The rows come from 5 hidden closed curves, with some noise, and rows from the same curve form a group. Each curve winds through 6 dimensions. The rows are also pushed far along 5 directions, which tell nothing about the answers.
(in the rows, 128 means zero)
Some rows, each with its group after it:
[109 158  91  45 139 189 133 110 143 165 125  93 132 174 114 135 151]  Z_487
[123  84 108 146 179  96 143 170 172  78 142  85 185 123 132  95 119]  Z_551
[118 112 115 129 156  88 139 169 158 119 157  72 173 150 136 109 169]  Z_551
[144 120 195 128 102 168 110 106 151 156 106 211 135  94 179 163 133]  Z_551
[157 168 114 111 122 120 114 133  69 112 100 119  79 128  78 117 121]  Z_487
[159 212 130 109 133 162 112 138  95 132  97 153 102 127  87 150 136]  Z_487
[182 166 134 147 128  95  95 196 109  99 144  68 116 162  60 115 128]  Z_487
[160 104 165 198 111  87 153 167 149  80 173  93 188 129 145 105 151]  Z_616
[135 146 101 103 170 140 113 163 168 142 106 140 145 142 122 146 131]  Z_86
[178 130 184 182  99 122 104 206 129 112 181  87 195 124 129 129 162]  Z_551
[ 99 111 130 130 131 157 134 109 127 137 139 138 127 119 148 135 115]  Z_473
[162 134 145 156 103  95 129 121 109 111 119 146 117 118 117 127 127]  Z_473
[135 161 133 148  97 128 120 101  72 129 132 141  62 132  96 144 103]  Z_551
[142 104 180 154 105  91 125 122 119 112 136 136 155  85 157 121 151]  Z_473
[139 169 188 171 113 123 109 113  93 111 115 181 116  64 143 138 123]  Z_473
[ 84 144  89 138  82 131 172  59  68 164 161 123  97 147 112 139 141]  Z_86
[117  88 167 110 135 148 126 106 134 140 111 185 168  62 180 154 151]  Z_487
[156 164 128  91 143 156 105 153 133 146 123 118 115 164  77 152 142]  Z_487
[121 161 135 142 145 116 131 123 131 126 130 147 131 118 128 141 141]  Z_551
[151 160  81 139 144  84 103 169 126 116 113 104  99 157  77 119  99]  Z_616
[ 95 121  72 109 186  99 128 132 133 102 106 103 105 126 113 102  93]  Z_86
[147 186 135 155 112 130 116 122 115 111 125 135 114 124 109 129 102]  Z_86
[165 122 127 173 118  34 120 139  93  74 101 121  69 121  95  91  97]  Z_616
[138 162 115 164 111 106 135 139  89 116 136 109  85 152  92 112 117]  Z_616
[110 110  96 108 118 122 137 133 127 149 148  88 116 169 136 127 139]  Z_551
[164 146 147 164 140  90  98 166 163 103 102 151 110 127 126 122  98]  Z_551
[ 97  35 146 101 102 140 156  86 115 150 138 139 153  99 183 129 160]  Z_551
[126  99 100 124 144 117 120 153 162 115 122 103 163 126 146 105 105]  Z_487
[102 118  98 143 113 113 163  85 104 113 139 116 106 133 131 112 108]  Z_473
[160 141 104  94 176  88  97 176 170 109 112  75 106 184  63 112 121]  Z_616
[ 79  77  84 102 112  88 155  95 115 147 149  72  94 168 143 100 138]  Z_473
[143 175 123 154 120 141 107 115 101 143  94 200  61 120  93 158  81]  Z_616
[156 171 119 200  87  90 134 123  78  97 127 137  74 131  97 115  88]  Z_473
[162 187 163 120 148 175 105 180 160 126 133 126 197 118 131 147 163]  Z_487
[120 128 115 144 105  93 157 123 118 129 183  62 116 191 103 123 159]  Z_616
[ 94  77  97 123 150  69 161 111 143 115 128 103 125 136 150  98 141]  Z_551
[115 137 127 101 112 181 147 127 140 187 170 113 140 188 117 164 182]  Z_616
[117 148 107  92 152 188 137 147 147 162 140 120 155 158 120 155 156]  Z_86
[166 177 138 172 142 109 104 210 152 127 156 106 152 162  96 143 147]  Z_473
[129 112 145 121 102 190 161 127 148 156 165 125 204 137 157 148 179]  Z_616
[115 114 104 135 106  85 134 112  97 123 125 111 112 119 144 109 126]  Z_86
[172 164 174 161 107  95 104 133 118 119 107 171 115 105 119 139 134]  Z_473
[143 125 142 140 102 103 114 130  77  87 132  87 126  94 128  91 114]  Z_487
[153 148 199 163  95 160 103 105 118 123 105 211 143  53 168 150 107]  Z_86
[175 161 177 158  91 179  99 162 129 156 131 177 170 107 133 164 141]  Z_616
[126  58 130 167  85  99 141 133  98 122 144 128 165  86 172 109 130]  Z_616
[109 135 143 133 112 157 119 102 126 146 142 142 127 117 140 140 112]  Z_616
[114 104 169 119  79 138 132  91 114 154 150 131 156 102 184 136 165]  Z_86
[142 170 140 164  62 181 152 137 100 166 194 112 163 165 119 162 172]  Z_616
[156 146 115 170 146 114 107 191 141 112 154 102 137 156  80 136 106]  Z_86
[150 135  97 126 172  99  99 172 141  87 115  88  97 153  71 107  78]  Z_86
[118 114  98 112 126 127 143 150 121 136 155  72 152 157 125 116 155]  Z_86
[ 85 105  61  53 199 169 173 109 153 137 126 109 141 160 101 141 148]  Z_487
[128  86  86 111 162  89 138 152 122  72 126  52 129 138  94  71 105]  Z_487
[110  96 113 141 143 104 140 146 102 107 153  90 141 115 124 112 135]  Z_473
[160 144 128 154 128 144 123 162 126 107 145 111 143 141  93 129 112]  Z_487
[ 90 118 123  83 123 163 132  68 134 184  93 195  83 126 159 157 124]  Z_473
[162 131 142 131 145  93 104 190 170 127 132 102 159 153 116 123 157]  Z_616
[150 147 122 116 122 100 121 143 139 134 114 111 106 164 108 115 141]  Z_473
[104 117 100 116 133 114 143 116 106 153 137 124 102 145 115 143 144]  Z_473
[161 160 125 108 179 100  92 169 163 125  90 145 105 146  80 142 127]  Z_473
[147 185 138 108 174 125  91 144 143 112 100 136  99 129  85 136 112]  Z_551
[116 168 155 142  73 146 150  68  75 152 140 153 101 119 136 140 153]  Z_487
[ 98  96 129  91 137 148 130  86 150 134 118 142 146 104 166 132 119]  Z_86
[108 136  88  74 182 122 130 105 150 146  77 166  91 136 110 139 124]  Z_487
[ 95 120 155  69 148 184 121 102 169 154 135 131 170 115 173 148 154]  Z_551
[101 106  90  77 206  88 102 145 168 113 106  88 102 145  99 109 103]  Z_86
[173 166 126 140 127 111 105 166 116 117 124 108  75 177  62 128 112]  Z_551
[ 95 114 151 103 126 145 126  99 142 166 155 125 145 132 143 151 159]  Z_86
[111 173 148 152 125 135 144 101 127 140 149 152 128 125 133 156 147]  Z_551

New rows. What belongs after each?
[115  72 113  78 139 103 139 123 155 137 117  98 141 144 147 104 155]  Z_473
[146 151 173 112 114 152 105 109 113 144  92 182  98 104 129 142 131]  Z_473
[147 132 133 130 132 158 147 150 121 125 149 118 160 136 102 139 157]  Z_487
[122 114 106 106 135  92 137 143 167 129 136  73 144 171 137  99 150]  Z_473
[111 105  96 117 100 114 144 127  96 143 165  63 104 175 119 118 143]  Z_551
[ 97 123 140 164  99 113 141  80  68 108 124 150 114  62 163 107 110]  Z_86
[134 144 130 157 106 161 147 120 100 126 154 138 138 124 115 147 126]  Z_487
[115  96 137 158  69 124 162  61  53 121 137 156  97  90 143 124 118]  Z_473
[160 108 155 102 176 126  82 183 177  97 100 124 179  93 134 119 118]  Z_487
[135 103 147 155 104 100 137 129 108 131 117 156 129 100 156 120 144]  Z_616
[ 87  76  68 110 108 130 200  86 103 138 163  81 136 163 135 114 155]  Z_616
[106  83 146  92 180 117  99 128 192 141 100 161 164  90 163 136 130]  Z_86
[ 97 112 111  80 140 160 164  86 119 144 122 131 133 127 132 130 159]  Z_487
[ 93  92 162 114 111 149 128  72 104 142 108 175 111  71 180 128 120]  Z_473
[ 82 125 121 118 121 169 162  77  89 152 141 153 126 105 148 149 144]  Z_473
[109  97 153 161  76 110 142  89  99 128 158 123 113 117 166 122 122]  Z_551
[168 224 124 143 139 134 104 171 167 115 141  94 151 172  86 132 127]  Z_86
[148 158 133 128  82 136 139  88  69 117 109 140 101 110 114 117 123]  Z_616
[111 131  81  84 130 151 156 128 155 162 160  80 172 182 125 139 172]  Z_616
[139 156 166 171 139 106 103 179 180 122 174  93 199 131 137 130 151]  Z_86
[129  67 161 130  93 105 125 102 100 127 122 142 121  91 154 114 131]  Z_616
[152 138 148 152  90 142 118 125 108 141 102 184 134  89 154 134 123]  Z_487
[127 121 108  98 179 143 120 173 189 115 119 101 177 138 143 116 127]  Z_551
[106 148 108 128 105 115 165  79  87 117 168  77 100 161  95 121 140]  Z_473
[103 122  77 138 105 114 176 122  92 119 168  56 120 172 123  97 141]  Z_551
[152 165 143 141 157 166 138 171 150 112 154 113 182 137 100 145 157]  Z_487
[103 149 100 126 133  94 154  69  95 127 103 155  49 137 105 128 115]  Z_551
[154 177 195 156  94 155  83 118 128 142 111 200 142  70 155 157 115]  Z_616
[171 140 157 159 105  98 116 115  87  87  97 156  77 103  99 109  93]  Z_616
[134 111 167  97 121 140 115 102 147 147 110 160 137 112 148 143 146]  Z_616
[112 111 124 130  62 112 140  78  54 120 116 120 109  84 167  87 120]  Z_487
[138 103 131 106 196 115  98 187 209 136  98 156 177 117 146 144 140]  Z_473
[169 193 122 128 140 155 107 190 134 138 131 114 134 166  80 146 143]  Z_86
[134  79 142 154 153 100 143 155 127  71 131 111 188  71 151  95 134]  Z_487
[ 90 125  57 116 131 143 169  99 111 129 160  78 118 168  99 121 114]  Z_86
[124 151 154 119  76 174 148 113  87 150 182  86 165 137 140 141 187]  Z_487
[126 128 133 114 133 177 158 113 144 152 123 168 149 134 136 152 155]  Z_551
[139 107 108 126 145  85 128 186 119  95 163  31 159 152 100  97 152]  Z_487
[155 190 175 120  85 162 107 111 108 154 128 150 113 132 121 156 148]  Z_86
[115 137 113  90  97 151 144  76  62 155 131 123  75 143  99 143 142]  Z_487
[115 117 112  92 108 130 136 104  91 128 115 106 126 112 145 101 139]  Z_487
[141  70 155 103 175 108  87 145 169 102  69 177 161  52 164 121 103]  Z_487
[134  97 144 150  93 106 156 140 133 104 173  68 213 118 171  97 174]  Z_616
[146 140 137 146 103 137 118 113  71 111 118 142  80 109  97 124  93]  Z_86
[ 93  49 114  98 109 153 186  52 108 142 101 187 138  85 186 129 141]  Z_616
[147 146 178 170  88 132 132 155  91 110 184  89 187 104 144 128 173]  Z_487
[137 152 125  96 130 168 142  89 102 138  78 196 104 102 118 146 131]  Z_473
[142 152 124 144 116 145 143 143 104 104 169  69 135 158  84 114 130]  Z_487
[142  92 149 141 100  77 115 154 117 104 149  69 160 115 151  90 146]  Z_86
[118  84  90 100 145  91 125 122 131 130  73 153  84 123 149 111 103]  Z_551
[ 92  53 134 115  99 105 162  67 110 149 131 147 124 109 177 127 155]  Z_616
[134 153  69 166 120  64 134 124  66 107 112 118  60 139  62 103  88]  Z_86
[129 151 132 131 165 123 127 177 179 132 159  94 187 153 129 136 172]  Z_551
[130 180 131 141 122 142 122 119 139 144 137 142  92 164 112 156 116]  Z_551
[135  92 116 168 124  63 111 146 117 103 108 140 124  90 143 104  93]  Z_616
[180 173 198 144 116 155 118 124 154 118 108 191 160  98 142 150 145]  Z_616
[120 171  99 109  99 160 135 121 123 153 154  79 131 177 117 123 138]  Z_487
[136 134 120 112 136 149 109 128 132 161  91 188  78 139 109 160 107]  Z_473
[111  90 123 119 144 102 135 151 162 133 162  81 176 147 143 122 164]  Z_487
[110  95  94 108 143  82 102 109 112 108  90 120  90  97 124  94  74]  Z_616
[ 95 127  95  88  97 143 163  84  63 143 155  74 109 149 120 118 161]  Z_487
[126 146  98 151 129  93 109 133 100 104 133  89  77 146  83 104  76]  Z_616
[ 87 147  98  83 137 199 163  91 145 166 142 131 140 157 144 155 150]  Z_551
[107 106  54  99 131  97 170 111 111 123 134  74 122 167 112 102 140]  Z_616
[111  94 100 113 115  99 169 105 113  97 160  45 147 148 128  82 145]  Z_616
[ 92 106 169 141  84 145 139  60  95 133 132 163 133  66 189 121 120]  Z_616
[115 111 140 151 107 161 168 110 101 123 172 122 171 110 142 140 152]  Z_487
[152 147 150 143 151  86 113 160 147 101 124 109 128 133 108 110 136]  Z_551
[154 114 140 149 151  62 116 175 148  77 149  62 162 130 107  94 137]  Z_473
[158 109 176 119 144 130  83 149 160 115  95 167 158  76 149 133 115]  Z_487
[ 95 143  91  65 134 155 152  49  91 142  87 150  57 135 103 123 114]  Z_487
[131 140 119 152 129  93 127 153 108 103 169  63 132 150  98 119 133]  Z_487
[134 120  78 129 122 114 132 130  95 136 106 137  90 140  97 126 104]  Z_616
[155 175 143 140  93 125 132  96 106 131  84 186 101 112 137 127 128]  Z_473
[107  70 136 115 120 101 128 154 138 107 169  36 188 122 180  81 156]  Z_551
[145 138 169 164  95 132 158 111 132 119 160 136 155 130 145 138 158]  Z_616
[ 94 130 136 126  81 152 161  81  84 142 151 126 160  92 185 125 165]  Z_487
[117 184 136 135 109 169 129  68  88 148 104 196  58 117 112 153  98]  Z_616
[112 193 109 140  97 168 153 116 113 157 169 107 146 159 130 149 156]  Z_487
[142 144 158 105 169 129 108 135 173 130  89 173 132 116 128 140 142]  Z_551
[124  68 159 135 122  89 113 131 110 103 117 120 129  81 161  91 119]  Z_473
[163 162 155 167 106 106 105 175 103  76 156  61 166 109 125  89 128]  Z_487
[133 106 152 171  95 102 171 129 138  97 189  74 188 140 157 107 168]  Z_616
[158 148 124 160  99 102 138 116  50  91  98 149  85  94 100 103 108]  Z_473
[179 123 141 163 148  88 115 175 143  87 108 138 110 136  89 116 103]  Z_616
[101 101 120  90 151 150 148 106 147 117 132 102 162 120 144 109 138]  Z_487
[147 134 189 154  88 171 121 151 106 144 159 142 176 100 161 149 165]  Z_86
